The rows come from 4 hidden closed curves, with some noise, and rows from the same curve form a group. Each curve winds through 6 dimensions. The rows are also pushed far along 4 directions, which tell nothing about the answers.
(in the rows, 128 means zero)
Known rows, each followed by its group:
[125 104 111 131 111 132 137 104 111 132 138 159 116 113 102 141 154 125
 139 108 124] : (1)
[162 167 162 135 126 123 136 141 152 126 116 131 153  98 110 145  91 155
 108 131 138] : (1)
[115 127 102 186 182 142 115 155  94 125 126 180  95 139 119 122 196 144
 159 175 145] : (2)
[161 155 101 169 132 183  74 172  69  91 151 143 136 113 157 124 117 142
 136 152 118] : (0)
[115 176 153 166 160 165  63 154 138 168 111 184 146  73 143 111 143 185
 124 187 178] : (2)
[110 117 133 140 138 135 136 115 150 148 128 161 123 139 120 116 162 138
 132 133 149] : (3)
[ 78  83 113 128 138 121 128  92 122 140 134 185 116 110  94 127 174 142
 133 112 145] : (3)
[108  97 127 117 134 132 118 148 124  98 146 131 137 144 149 120 131 125
 137 141 126] : (0)
[ 44  55 107 106 198  74 158  97 142 140 114 104  75 172 132 118 205 102
 156 141  90] : (3)
[151 131 117  97  79 134 130 122 137 107 112 104 156 123 134 130  84  93
 127  93 134] : (1)
[136  88  91 109  82 121 113 152  81 106 154 139 126 127 139 119 109 129
 156  86 110] : (2)
[116 146 123 135 175  72 148 133 128 132 134  72 110 161 160 119 125 150
 159 166 144] : (3)
[128 116 159  94  75 153 119 117 144 143 131 136 147 120 128 138 114  99
 102 132 154] : (1)
[136 146 107 161 187 127 121 150 111  91 104  97 113 135 144 134 138 126
 138 162  92] : (3)
[ 89  64  98 120 139 113 139 126 121  85 125 136 119 166 135 109 148 112
 141 115 122] : (1)
[106 152 201  67  90 141 106 118 169 210 139 143 160  75 113 145 118 113
 100 142 175] : (1)
[ 91  95 110 137 176  88 166  91 147 105 109 116 116 158 125 127 164 127
 150 150 146] : (2)
[161 126 128  86  47 185  96 137 127 118 152 108 162 122 162 125  81  84
 114  85 101] : (0)
[123 137 143 117 162  91 152 131 152 117 115 105 137 118 119 142 121 133
 136 135 119] : (0)
[188 227 130 203 207 131 141 172 119  98 105 102 123 129 117 141 118 152
 127 164 111] : (3)
[147 127  88 151 148 118 142 138 124  85 107 120 128 144 135 123 133 126
 162 123 118] : (1)
[116  83 121 138 104 159 123 104 139 112 117 182 132 128 114 121 147 130
 104 108 131] : (1)
[ 65  40 112  85  95 136 127  72 149 128 129 156 134 137 133 117 165  97
 131 109 145] : (2)
[156  92  78 167  97 172 118 143  93  75 142 178 126 151 137 116 144 126
 150 106 114] : (3)
[163 172 129 144 169  99 166 154 127 103 121  78 117 158 118 138 110 112
 134 125 100] : (3)
[134 130 107 174 148 167  99 138 110 133 109 183 112 105 118 130 179 138
 143 153 121] : (0)
[113 122 146 122 114 149 110 105 149 152 110 181 146  75  99 136 137 143
 107 116 145] : (3)
[ 85 111 145 134 106 192  68  79 141 167 128 204 149  68 122 114 151 160
  83 129 160] : (2)
[154 183 167 140 115 191  74 127 146 153 111 167 171  36 120 147 107 158
  94 149 140] : (0)
[149 156 133 117 108 136 121 120 103 121 148  93 140 117 137 146  96 113
 123 139 143] : (0)
[184 221 157  73  93  83 161 122 147 147 139   4 173 134 154 144  31  89
 138 126 173] : (2)
[113 137 162  94 112 156  96 107 147 141 145 128 167  74 135 139 103 133
 101 127 129] : (0)
[128 131 151 123 124 137 118 141 137 141 125 148 137 105 125 145 139 128
 134 161 148] : (1)
[ 91 113 129 103 136 116 121 118 113 153 141 143 118 102 104 137 147 120
 129 111 122] : (0)
[ 82 154 183 102 122 150  99 117 149 213 127 172 134  90  94 128 150 117
  95 148 195] : (2)
[105 153 171  89 118  99 118 145 144 182 127 130 140 104 112 122 101 136
 109 123 170] : (2)
[109  91 125 127 122 115 144 121 149 129 127 134 119 171 138 103 140 135
 127 114 130] : (2)
[120 106 127 159 160 148 130 119 158 113 123 166 132 124 140 130 174 156
 147 157 113] : (0)
[183 123  83 143  99 146 131 171  91  59 144  87 126 186 173 118  97 100
 153 114  93] : (3)
[178 130  55 186 159 111 154 128  85  54 111  99 103 154 143 138 134 136
 172 131  84] : (3)
[131 145 123 159 156 122 147 124 144 134 125 131 118 153 129 119 151 141
 144 142 140] : (3)
[139 118 116 139  94 171  88 114 122 117 111 163 148  86 138 131 120 140
 119 132 139] : (3)
[127 100 141  96 106 111 147 147 138 107 165 119 146 153 140 126 106 128
 138 109 122] : (0)
[143 121 114 103 104 135 125 136 119 107 116 102 134 129 137 136 110  87
 134 109 108] : (0)
[106 115 163 100 140  93 153 128 168 140 111 124 134 130 117 143 138 115
 130 158 155] : (1)
[122 103 136 149 120 166 104 130 134 114 145 189 144 107 136 130 152 159
 131 158 144] : (0)
[144  99 121 111  84 137 138 134 111 104 147 117 128 155 141 139 119  94
 134 128 128] : (1)
[137 118 142  88 102 114 132 165 144 105 131 102 153 140 147 126  92 107
 138 123 129] : (1)
[ 92  58  70 121 135  91 132 130  76  98 162 133 100 156 141 110 152 139
 174 102 107] : (2)
[132  95 101 162 105 187 110 116 119 122 128 194 119 132 127 124 178 120
 136 132 133] : (2)
[149 123 111 170 128 154 130 121 129  92 111 155 129 137 122 124 130 144
 117 123 125] : (1)
[141 112 112 169 111 185  88 158 104 102 110 193 127 120 126 122 147 133
 118 148 139] : (2)

New rows, each followed by its group:
[174 152  85 184 160 120 147 137 107  69 110 120 123 144 126 127 118 151
 149 119 109] : (1)
[139 121  79 199 174 135 123 117 114  98 131 160 116 127 149 115 165 197
 166 146 109] : (2)
[155 142 138 128  91 150 135 115 135 126 122 128 138 133 118 135 108 107
 106 117 146] : (2)
[123 118 109 152 117 174 100 104 122 134 122 195 134  88 107 120 152 149
 121  98 125] : (1)
[111 124 142  93 118  83 138 158 129 149 131 117 125 140 121 117 108 122
 129 117 149] : (2)
[133 160 145 126 148 106 131 148 137 120 129 113 147 116 121 120  92 150
 117 119 130] : (1)
[157 114 115 154 115 146 140 135 141  87 109 136 132 159 141 126 131 122
 132 140 127] : (1)
[144 169 166 110 113 118 136 149 148 134 105  94 146 144 125 127  83  99
  96 146 176] : (2)
[136 112 100 153 139 126 137 108 133 101 119 141 130 126 138 125 142 153
 153 132 126] : (2)
[110 157 172 118 113 160  99  80 183 185 112 158 171  60 122 130 122 160
  98 139 175] : (2)
[138 173 133 118 136  95 135 132 134 151 141  84 141 127 151 121 101 144
 156 136 154] : (2)
[137 161 148 130 140  92 154 127 146 152 126 111 127 136 117 125 109 150
 125 122 143] : (2)
[140 110 121 145 133 145 115 169 129 102 132 160 133 129 146 123 145 144
 157 144 113] : (1)
[148 150 104 146 196  43 185 170 116  55 123  53 120 187 137 122  91 142
 161 125 108] : (1)
[158 160 135 143 100 161  82 179 103 139 130 159 142 101 136 117 101 149
 120 135 144] : (2)
[168 164 150 138 126 126 128 156 134 108 121 130 153  97 119 148  87 152
 117 136 128] : (1)
[110 123 129 117 135  98 143 129 142 156 139 126 121 147 135 113 141 136
 153 126 145] : (2)
[118  86  98 101  93 138 124 114 130 119 125 147 137 126 129 119 136 101
 146  84 119] : (1)
[117 124 147 146 116 168 104 105 137 141 118 186 137  95 105 136 144 146
  93 136 152] : (1)
[147  99 117  94  41 167 106 104 118 118 131 154 154  88 118 139  96 102
 109  70 115] : (3)
[165 142 128 129  84 152 137 119 126 114 126 122 136 142 122 134 102 101
 110 111 139] : (2)
[143 167 150 120 139 125 111 169 134 118 123 102 154 114 148 131  95 129
 134 162 149] : (1)
[ 98 111 134 107 127 102 140 123 147 168 136 139 122 142 128 113 150 133
 145 121 147] : (2)
[107 142 167  85  94 152 105 118 150 194 127 151 141  90 106 128 127 102
 100 108 146] : (0)
[137 124  89 153 135 154 109 132 108 114 122 161 126 110 132 123 155 135
 161 116 117] : (1)
[ 99 126 135 129 148 139 110 120 112 143 155 150 127 107 123 133 150 145
 129 150 142] : (0)
[121 132 143 143 137 140 139 111 167 144 105 148 129 140 125 125 158 126
 122 150 154] : (1)
[113 177 155 164 156 163  71 136 138 165 121 161 151  84 147 106 124 190
 106 176 172] : (2)
[ 81 122 145 132 185 116 126 109 146 151 102 153 114  94  97 136 171 137
 116 143 119] : (3)
[159 227 149 182 214 121 126 155 143 127  78  94 133 104 131 142 123 150
 131 200 142] : (0)
[103  88 108 107 121 122 134 129 143 114 123 128 130 158 144 109 144  97
 150 113 128] : (1)
[ 97 134 160  86 176  31 195 110 162 143 127  70 121 142 100 149 119 122
 137 130 140] : (0)
[ 86  80 126  87 111  98 126 148 133 141 134 134 124 153 138 104 137 114
 147 121 147] : (2)
[130  94 117  60  57 123 140 124 142 104 132  81 154 165 152 116  81  61
 130  77 130] : (1)
[135 116 116 107 137  57 199 131 148 112 124  69 111 203 131 126 126  90
 165 122 137] : (2)
[165 124  86 150  95 148 100 141  84  76 145 117 141 131 167 112  80 156
 132 106 107] : (2)
[113 164 174 119 149 133 103 165 149 151 126 143 154 104 123 120 114 143
 108 154 159] : (0)
[165 134 119 149  91 165 130 125 119 110 124 139 131 141 123 133 121 110
 117 120 134] : (2)
[106 149 159  84 155  47 187  97 173 145 100  61 132 139 100 142 100 104
 117 121 155] : (3)
[139 142 120 150 128 140 104 171 103 119 132 135 123 146 148 103 112 148
 125 140 139] : (2)
[111 148 172  81 157  49 183 146 172 155 132  64 130 163 127 137 115 107
 149 148 151] : (1)
[176 153 102 176 134 148 126 169 105  72 109 110 129 165 155 123 111 121
 142 165 139] : (2)
[175 207 131 167 158 138 144 129 135 111  99  87 137 134 123 137 104 120
 116 147 138] : (3)
[144  99  80 133  99 161 107 148 100  95 143 138 129 145 158 114 138 106
 164 109 108] : (1)
[123 115 108  98  99 101 122 139  87 120 160 103 127 135 137 118  89 129
 135  93 127] : (2)
[133 135 121 162 179 124 135 144 148 101  92 119 119 147 142 126 147 132
 140 168 118] : (3)
[130 105 125 119  67 182  92  89 141 143 128 181 161  76 133 128 125 142
 116 101 136] : (2)
[ 95 178 176  94 172  63 154 120 154 191 141  64 127 132 124 127 109 138
 118 148 159] : (3)
[154 159 121 181 182 127 145 122 137 111 131 121 122 127 136 143 153 166
 155 167 110] : (0)
[134 119  97 142 116 156 122 117 113 119 128 134 121 143 138 128 154 102
 149 138 139] : (1)
[ 62  82 144  72 120  98 164  70 173 173 134 120 122 157 114 125 168  83
 135 121 168] : (2)
[200 204 144 174 139 159 101 195 110  81 127 108 159 118 158 134  70 161
 120 174 133] : (1)
[184 146  70 174 115 168 106 153  64  53 137 114 133 143 156 124 100 123
 144 125 110] : (1)
[ 41  42 152  94 128 126 132 101 161 180 144 199 105 138 107 123 213 118
 130 137 144] : (1)
[131 153 150 146 137 139 120 132 167 143 103 135 145 128 144 115 124 146
 118 160 163] : (2)
[122 127 134 107 148  86 142 155 139 108 124 108 143 126 130 128 106 132
 145 121 124] : (1)
[114 168 162 104 127 123 128  96 156 183 110 120 143  93 106 144 131 111
 118 147 179] : (1)
[ 97 108 138 113 134 121 151  96 163 157 118 131 120 154 119 123 166 101
 131 136 157] : (1)
[ 87  73  96 145 158 107 144  93 148 123 133 147 111 153 147 104 178 162
 162 127 123] : (2)
[148 200 129 164 153 152  85 143  92 129 131 126 143  85 138 134 106 160
 126 172 163] : (2)
[145 164 169  96 102 117 120 149 122 133 158 115 163  92 118 143  67 143
 109 118 148] : (0)
[111 131 119 154 158 134 122 116 111 143 131 167 113 107 101 135 167 143
 139 145 148] : (2)
[129 109 156  88  25 203  73 106 159 167 128 174 173  88 145 115 101 113
  87  97 158] : (2)
[100  47 127  57  53 129 118 121 111 131 163 162 135 106 114 140 128  96
 131  75 111] : (1)
[ 98 140 142 117 152 102 140 136 127 158 132 118 114 149 113 127 148 106
 137 150 170] : (2)
